The rows of a group lie close to one hidden flat surface of 10 dimensions, which passes through zero. Surfaces can cross.
(in the rows, 128 means zero)
Known rows, each followed by its group:
[112 133 129 106 114 122 112 134 107 155 106 117 148 117  94 141] : Nor
[ 93 110 152 136 116  97  95  90 119  93  74  94 151 128  58  92] : bazu
[110 139 131  86 188 124 127 124 118 146 127 152 139 132 173 130] : vipir
[165 117 137 151 150 133 161 119 103 161 145 156 159  97 116 137] : rabel
[127 117 137 135 146 124 147 126 130 126 110 114 113 140 115 118] : veket
[127 145 211 118 190 154 120 113 152 169 155 140 122 126 112 120] : bazu
[100 107  45 141  83 112 117 123 101 145 143 114 145  86 131 100] : veket
[ 65 133 114 101 184 172 184 129 124 195 154 103 114 143 113 154] : duz
[126 108 105 122 120 142 135 109 130 127 112 112 114 125 120  80] : gebek
[141 138 115 130 106 153 132 125 119 118 132 136 141 126 121 157] : bazu
[177 120 150 111 146 135  99 102 128 141 157 156 125  81 160 105] : veket
[149  94 167  66  47 142  69  83 119 131 112 112 146  77  79 122] : rabel
[102 157  89 118 134 112 149 157 118 106  77  76  94 141 137 198] : rabel
[125 145 155 133 139 169 125 125 108 111 182 120 142 143  92 204] : gebek
[ 41 120  82 154  63 172 152 122 165 129 175  71 107 152  94 135] : bazu
[144  92 143  74 162 111 108 127 102 120 133 131 116 139 138 107] : vipir
[168 133 131 106 136 138 147  92 119 144  46 144 150  84 124 101] : veket
[155 135 179 120 172 165 123  89 159 120 125 154 119 137 130  73] : mimug
[132 154 204 139 150 104  93 132 158 147 179 202 182 130 163 140] : bazu
[146 183 134 190 164 134  97  83 150 105 150 172 167  75 178 106] : veket
[143 129 171 156 120 125 194  79 158 173 150 166 183  46 152 194] : vipir
[136 120 130 114 123 139 122 125 124 117 147 134 132 132 131 133] : mimug
[106 128 112 163 130  97 136 147 131 114 123 118 122 147 129 117] : zer
[153 142 102 187 140 168 186 112 143 146 149 144 129 101 142 121] : zer
[124 125 146 143 161 167 133  83 145 132 127 103  97 109 102  76] : zer
[155 156 106 175  83 170 147 159 123 147 149 113 112 112  95 184] : zer
[ 35  92  86 163 132  78  76  95 117 122 194  61 113  87 114  80] : Nor
[101 118  99 110 107 123 146 140 134 150 102 118 123 136 131 107] : gebek
[136 118 171  68  95 105  69 134 161 135 131 158 124 127 168 100] : vipir
[105 129 146  77 146 131  34 118 110 140 128  86  95 114  98  81] : bazu
[107 162 162 135 185 156 149 106 125 158  91 120 145 120  83 134] : duz
[ 90 106  71 150 160 139 125 152  94 150 144  86  93 163  79  48] : bazu
[179 122 102 142 175 120 151 142  55 107 168 163 161 131 148 184] : vipir
[151  90 121 136 150  87 165 152 119 179 156 162 128 108 163 109] : duz
[104 106 127 142  97 120 129 143 128 112 151 142 157 175 104 120] : vipir
[ 93 107 177 112 188 125 166  86 114 113 107 149 186 171  89 130] : Nor
[137 111 131 142 144 122 138 119 120  95 157 137 138 146 136 138] : rabel
[133 113  75  91 101 150 113 140  63 153 157 108 132 105 103 172] : Nor
[142 122 158 107 202 171 100 120 125 114 194  98  55 141 138 118] : veket
[ 75 149 114  77 135  79 113 161  93 129  84 133 179 154 130 194] : bazu
[156 159 112 146 205 162 172 159  92 151 158 153 130 152 140 169] : Nor
[ 62 192 132 120 111  94 100 195 126 208 105 172 205 142 115 159] : mimug
[105 137 146 145 127 202 164  53 155  62 140 142 170 162 109 147] : rabel
[ 81 135 120  96 129 179 134  57 155 175 107 109 134  72 118  83] : zer
[140 136 150 164 151  38  62 167 118 134 165 160 145  97 167 117] : bazu
[137 139 122 140 177 120 131 126 106 125 132 123 122 114 141 144] : veket
[146  63 106 123 118 109 136 127 103 142 134  71  69  99 103  92] : vipir
[122 126 101 117  44 124 109 124 121 140 136 136 170  88 127 161] : veket
[ 85 139 109 124 104 124 112 144 125 129 153 132 151 149 129 145] : bazu
[128 120  99  90  90  97 113 140 111 139  77 112 129 111 128 125] : gebek
[130  93 130 165 123  50 146 144 110 153 162 147 162  91 137 149] : zer
[121 182 126  51  97 110 102 193 131 144  65 124 113 148 165 206] : mimug
[153 166 140 146 153 133 128 122 136 117 117 160 145 121 153 140] : veket
[147  98 100 101 138  85 113 132 108 109 130 116 100 107 179 124] : duz
[153 107 140 104  94 141 122 101 115  98 109 144 160 130 109 131] : duz
[164  82 109 164 132 130 192 112 100 122 126  82  97  95  92 145] : mimug
[176  85 123 141 124 133 177 122  58  96 120 142 175 153  68 170] : rabel
[104 139 125 123 105 127 129 128 149 122  96 117 128 143 120 129] : zer
[ 98 141  99 151 156  98 113 156 132 135 138  89  79 123 151 110] : duz
[ 88 107  99 128 100 125  93 102 125 114 148 102 132 117 118  88] : mimug
[104 177 142 149  99 123 109 128 155 131  87 127 151 120 109 137] : vipir
[120  68 148  59  94 136  62  96 100  97 194 156 166 155 115 102] : Nor
[121 160 113 194 139 157 164 155 141 104 151 156 143 192 119 129] : vipir
[ 89  90 115  98  98  98 112 131 133  93 144  77  85 141 144 134] : bazu
[181  90  63 120 158 151 173 153  55  81 137  87  74 158 120 162] : duz
[211 153 128 168 200 177  91 105 100  91 166 126  84  97 137 102] : vipir
[101 108 108  97  96 111 115 206 114 155 208 111  94 162 142 192] : gebek
[174 127 150 169 155  68 138 139 122 101 136 150 132 107 171 159] : rabel
[157 125 121 123  88 188 128 120 135  84 135 169 151 184 117 103] : rabel
[134 136 148 136 140 143 134  99 142  99 125 142 144 131 132 142] : mimug
[ 88 127 117 129  72 127 110 144 157 142 135 109 117 138 121 117] : zer
[131 130 122 133 112 136 143 128 139 110 103  88  92 125 118 150] : gebek
[113 153 145 144 180 139 104  64 107 116 141 101 151  62 113 166] : veket
[ 67 142 223 149 140  51 149 135 187 130  85 132 157 157 119 166] : duz
[124 139  97  92  93 179  97  99 108 110 143 115 139 109 125 158] : veket
[109 131 151 130 173 119 149 111 118 183 142 158 178  94 123 138] : Nor
[159  98 160 146 131 139 140 105 133 113 108 117 113 134  81  80] : duz
[196 157 100  97 107 160 134 146  98 120 142 127 106  81 178 241] : mimug
[123 108 120 126 131 120 120 133 105 151 172 145 152 121 126 128] : rabel
[ 94 124 163 144 152 127 183  77 177 167 107 147 156 101 136 102] : Nor
[138 134 103 169 113  99  79 114 116  93 127 145 158 109 137  80] : gebek
[ 81 159 164 124 137 107  57 144 119 142 174 182 202 152 120 133] : Nor
[ 89 143 136 128  90 151 141 118 133 148 127 115 158 119  87 174] : mimug
[139 141 122 138 104 110 141 125 125  96 114 155 172 119 157 181] : Nor
[ 87 154  84 159 146  65 141 192 113 143 101 114 127 142 140 158] : rabel
[113 128 103 154 132 120 163 144 116 139 125 127 138 141 119 138] : gebek
[165  93 113 146 107 130 127 150  98  90 171  93  84 142 107 160] : gebek
[143 150 171 133  74 143 113 160 178 130 116 125  96 154 112 138] : zer
[ 97 138 112 142 138 105 147 166 143 144 118 135 127 163 139 110] : vipir
[106 153 158  74 119 166 108 154 139 149 136 170 155 196 116 132] : mimug
[147 144 103 139 105  95  87 180 116  98 120 117  95 145 140 136] : Nor
[141 125 143 127 107 105 128 147 108 121 140 152 168 136 121 179] : zer
[139 153 137 123 164 180 138  97 125 101  94 120 123 143 108 129] : zer
[169 144 159  96 172 117 110 157  59 156 101 141 157 119  83 178] : Nor
[142 150 116 217 131 130 172 172 151 169 130 118  90 126 104 115] : duz
[101  91  72  89  68 130 148 175 107 125 124 112 118 195 108 132] : veket
[158 120 206 191 148  89 153 152 149  56 166 151 132 188 127 187] : gebek
[160  85 130 165 133 187 178 130 139  77 166 119  78 217  88  76] : vipir
[ 98 154 160 135 144 112 117 140 135 153 130 117 134 113 121 164] : bazu
[ 58 129 157 109  82 137 146 135 183 138 168 136 142 172 137 175] : duz
[116 164  98 186 124 159 116  96 136  79 134 113 138 120 123 125] : gebek
[163 143 146 150 157 123 136 136 132 195 131 171 147  87 136 103] : rabel
[106 143 118 113 101 147  91 121 160 158 146 118 109 103 146  99] : rabel
[ 84 106 121 152 125  40 158 172 102 129 105 134 178 165 103 150] : duz
[ 86 141 107 117 111 120  93 149 137 142 134 124 126 139 136 100] : mimug
[122 138  96 102 138 191 136  97 142 118 124 126 106 138 152  91] : zer
[116 121 151 134 117 124 131 131 121 190 142 126 151  95  80 138] : mimug
[171 132 134 192 159 156 140  99 113  80 152 125 126 124 102 138] : gebek

New rows, each followed by its group:
[147 122  96 140 130 112 114 104 111 111 116  93 105  68 141 123] : mimug
[191  92 146 115  57 118  72 126 120 101 166 144 125 105 131 123] : vipir
[ 97 117  89 124 163 110 129 114 139 130 132 132 118 129 178  59] : zer
[127 107 126 144 135 119 135 132 123 134 164  95  92 109 126 138] : veket
[ 83 101 118 136 169 129 130  93 119 116 135  87 106 133 101  76] : veket
[151 162 176 111 154 207 145  82 139  88 134 128 126 135 125 199] : gebek
[102 124 101 151 155 127 123 140 122 118 170 104  95 141 136 114] : veket
[134  52 142 101 177 150 172  76 108  87 176 147 137 174 131  93] : Nor
[126 103 131 104 114 167 173 114 147 142 142 106  94 129 127 141] : duz
[127 121 149 111 117 127 105 125 125 121 137 154 154 148 115 115] : rabel
[126  86 128 132 176 112 187  95 101 111 101 107 132 125 112 132] : Nor
[138  91 124 173 110  72 148 170 142 119 155 132 105 151 143 110] : duz
[187  69 132 147 153 120 175  93 108  60 125 109  96 132 128 126] : mimug
[147 107 124 107 149 144 159 123  97 146 112  98 104 116  98 147] : rabel
[ 95 125  80 117 106 114  97 143  79 178 140  84 133  79  92 149] : Nor
[151 133 110 139 119 101 103 134  95 149  89  89 113  63  99 137] : gebek
[110 154 128  96 133 175 113 128 122  99 135 120 131 171 120 159] : veket
[127 119 141  81 172 130 102 146 125 110 129 145 105 189 153  83] : vipir
[116 120 150 147  53  95 146 127 165 108  85 114 143 132 104 154] : duz
[120 119 163 152 172  94 146  92 116  86 164 143 167 110 155 198] : rabel
[174 128 143 155 162 113 102 151 117 107 139 151 115 149 132  90] : vipir
[ 97 151  63 178 104  74 147 186 133 149 101 139 145 144 149 116] : veket
[126  99 150  69  95 126  99 153 115 160 151 120 113 137 108 133] : mimug
[104 124 138 186 140  89 168 144 157 143 153 138 136 136 144 132] : bazu
[107 150  88 128 129 192 133 109 119 127 157 121 134 130 125 141] : gebek
[ 96 123 138 115  80 114 105 142 143 106 124 120 134 169 112 132] : zer
[ 53 131 132 135 132 145 110  83 130  80 156 116 173 157 102 143] : Nor
[189 113 170 110 129 121 112 146 146 145 195 147  85  92 189 158] : mimug
[148  88 165 137  94 106 119  93 124  98  98 105 135 108  74 114] : rabel
[ 97 125 137 202  87 119 174 131 156  83 145  92 125 153  92 197] : veket
[107 142 158 130 165 130 115 120 125 173 167 163 169 116 126 123] : Nor
[129 167  85 152  66 164 150 121 133  99  98 106 142 113 118 193] : veket
[138 134  91 160 133 122 110 125  99 127 134  95 111  85 110 129] : vipir
[165 131 159 141 135 138 129 106 150  95 142 159 132 132 155 116] : rabel
[178 116 151  80 162 158  92 183  90 137 119 119  74 196  77  84] : Nor
[215 189 111 118 141 166 108 145  79 154 100 203 183  96 144 152] : bazu
[130 134 125 162 107  72  81  92 141 109  49 119 146  75 116  41] : gebek
[157 102  83  82  48 108 148 201  79 122 136 175 174 182 141 200] : veket
[118 151  95 154 157 200 112  85 116 138 184 134 139 103 116  94] : gebek
[ 97 129 129 124  59 146 156 113 187 116 160 138 135 135 174 176] : bazu
[125 126 105 138 137  97 125 154 115 122 137 124 116 131 148 134] : duz
[105 122 141 109 132 137 101 128 128  99 121 127 135 178 101  96] : vipir
[ 91 101  99 127 131 114 126 107 110 125 147 118 146 122 126 108] : zer
[120 173 173 172 153 118 140 128 184 113 102 158 140 141 153 127] : Nor
[ 96 134 155 170 131  65 178 151 168 124  74 140 151 163 130 138] : gebek
[ 69 139  97 187 114 157 146  72 153  63 146 123 172 148 117 120] : mimug
[ 51 155  90 177 172 133 125  88 116  83 122 102 156 144 110 107] : veket
[ 82 122 122 113 144  53 121 138  98 134  93 133 177 129 122 144] : duz
[136 132 118 144 115 142 168 116 140 139 121 146 144 109 140 144] : zer
[133 111 135 151 133 105 151 147 120 129 154 147 148 146 127 141] : mimug
[159 122 146 162  70  95 110 130 144 146 106 106 119  69 103 124] : vipir
[ 71 135 137 116  91 107  89  99 131 168 148 142 197  77 114 139] : Nor
[145 139  86  74  89 102  86 169  83 116  56  86 107 122 119 164] : vipir
[145  95 132  24 131 125  87  97  96 113 180 194 178 124 203 147] : duz
[142 131 114 126  98 132 115 131 146 146 129 137 120 104 147 101] : veket
[122 121 117 108 179 140 146 131 101 124 139 109 108 147 128 146] : duz
[ 56 157 142  88  58 144 100 130 185 148 104  71  96 122 117 163] : mimug
[109 167 147 163 156 141 154 113 166 169  99 139 144 108 121 107] : rabel
[118 100 119  90  78 106  83 101 101 137 171  92 131  51 132 179] : rabel
[ 61 127  72  93  80 139  98 145 135 111 114  86 104 169 118 101] : mimug
[158 176 141 150 161 192 156 115 105 134  88 123 135 124  74 157] : duz
[120 151 103 146  66 143 162 145 144 151 117 137 155 119 116 175] : duz
[123 165  97 174 212 144 104 123  96 120 143 106 107 118 121  98] : vipir
[134 203 124 130 135 210  94 160 122 161 141 102  90 128  89 168] : Nor
[154 112 142 134 125 140 140 126 157 119 136 134  95 139 151 100] : zer
[109  70 122 162 147  95 152 102 133 119 141  94  97 116 123  67] : zer
[166 114 134 159 168 139 151 126 134  75 185 173 126 173 177 112] : rabel
[117 102 135 171 165  37 140 128 118 121  74 114 141 116 115  82] : mimug
[141  49  65  70 163 103 132 131  78 148 187 122  88 113 187  81] : duz
[117 104 143  79 128 114 105 144  95 120 114 156 168 187  97 104] : mimug
[ 92 173 102 180 133 153 149 120 170 127 140 115 114 121 151 140] : Nor
[123 148 170 153 119 149 102 120 148 154 165 150 152 116  98 127] : zer
[169 116 134  94  88 156  65 109 126  88 172 132 113 110 141 119] : bazu
[105 119 121 147 119  83 150 119 139 119  82 161 181 148 133  86] : bazu
[125 126 122 126 124 216 168  72 156  81 117 119 119 166 114  95] : zer
[146 138 117  83  73 165 100 138 126 194 159 114 107  67 133 155] : zer
[127 134 136 152 142 125 154 116 145  89 109 122 117 146 137 131] : Nor
[ 74 165 106 122 109 115 116 160 144 134  81 115 134 163 123 128] : vipir
[196 130 156 158 144 112 140 143 141 152  88 150 101 109 132  76] : rabel
[178 124 141 129 119 142 116 126  88  85 157 121 131 119 111 200] : bazu
[ 91 167 138 107  51  93  54 130 140 203 104 149 195  45 122 142] : rabel
[ 98 108 112  87 134 165 148  91 121 128 124  90 113 124 109 133] : vipir
[152 139 102 123 119 172 127  92 121  93 110 141 144 123 139 113] : veket
[171 109 134  91 104 109  81 148  95 161 141 133 122  92 124 123] : Nor
[186 114 128  73 115 133 155 146  99 160  73 125 115 106 122 161] : veket
[155 156 165 123 114 167 143 108 152 142  50 142 142 128  92 109] : rabel
[106 116 100 115  89 148 116 126 123 115 135 113 125 148 108 119] : rabel
[116 109 101 173 100 130 129 188 132  98 218 134 100 211 130 123] : duz
[101 110 156 105 122 155 125  89 136 118 117 130 156 151  87 103] : gebek
[163  85 145  75 107 119 131 120 118 145 128 110 103  92 131 146] : zer
[110 172 147 168 170 134 176 131 142 170  79 154 167 132 107 121] : rabel
[ 88 114  95 146 114 102 127 125  96 113 157 118 168 122 112 164] : veket
[139 128 166 118 111 113  83 124 176 112 129  98  66 107 158 106] : gebek
[157  92 137 137  64 116 149 140 151 122 139 156 135 142 134 119] : veket
[102 141 160 118 100  94  98 114 156 136  73  87 112  88 113 125] : rabel
[169 112 162 121 144 185 193  79 168 141 131 128  91  99 149 132] : vipir
[114 191 145 149 133 159 135 132 164 104  90 132 129 162 127 151] : veket
[ 58 110  81 163 102  90  96 148 116 133 218  96 126 119 129 131] : veket
[125 111 108 159 125 108 144 161 119 128 150 126 113 153 123 120] : duz
[157 156 128 112 122 127 138 129 143 149  81 133 121  84 163 158] : bazu
[161 146 117 120  94 156 148 115 125 110  82 143 151 117 130 158] : veket
[ 93 164 105 177 124 131 107 127 143 141 155 126 145 103 132 120] : vipir
[177 141 115 124 157 178 150 146 109 160 147 131  94 124 131 145] : Nor
[105  63 120  84  94 135 105 133 101 140 216  65  77 119  97 157] : veket
[124 105 133  72 143 123 104 113 106  98 132 151 146 156 148 118] : zer
[120  81 145  78 111 107 118 113 126  88 118 124 131 163 130 118] : zer
[150 112  90 132  98  92 140 142 101  89 104 150 159 137 151 138] : bazu
[ 73 157 128 170 115 110  80 135 117 132 159 115 167 122  82 152] : gebek
[110  98 141 131 151  61 112 134 108 119 109  96 112 123 112 115] : zer
[114 100 125 122 119 130 107 108 115 119 152 108 127 124 101 105] : vipir
[150 189 155  58 146 204 144 153 140 162  51 142 116 170 113 154] : mimug
[137 164 171 148 159 152 146 127 163 126 102 107  88 129 124 149] : veket
[155 132 107  77 139 111  93 130 114 143  75  94  75  82 152 103] : bazu
[104 100  99 144 136  73 121 153 150 194 132 132 102 106 154  17] : gebek
[115 120  84 121  83 159 164 100 118  94 138 128 158 131 143 184] : Nor
[207 154 136 190  89 191 170 134 153 148 125 147 114 108  98 126] : duz
[103 147 114 109 126 132 141 124 140 149  95 110 120 110 137 144] : vipir
[139 146 143 124 116 126 124 100 112  93  67 136 176 124 103 158] : gebek
[126 133 131 158 120  95 130 159 126 123 126 128 132 139 122 138] : zer
[165  78 119  98  64 114 139 155 135 176 136 119  87 103 133 108] : veket
[122 152 174 121 124 133 148 178 172 130  88 136 104 204 118 145] : veket
[110 118 108  75  97 115 107 136 127 167 117 109 115  94 152 126] : zer
[131 165 139  92 140 137  79 132  99 147  99 101 126  96  99 160] : bazu
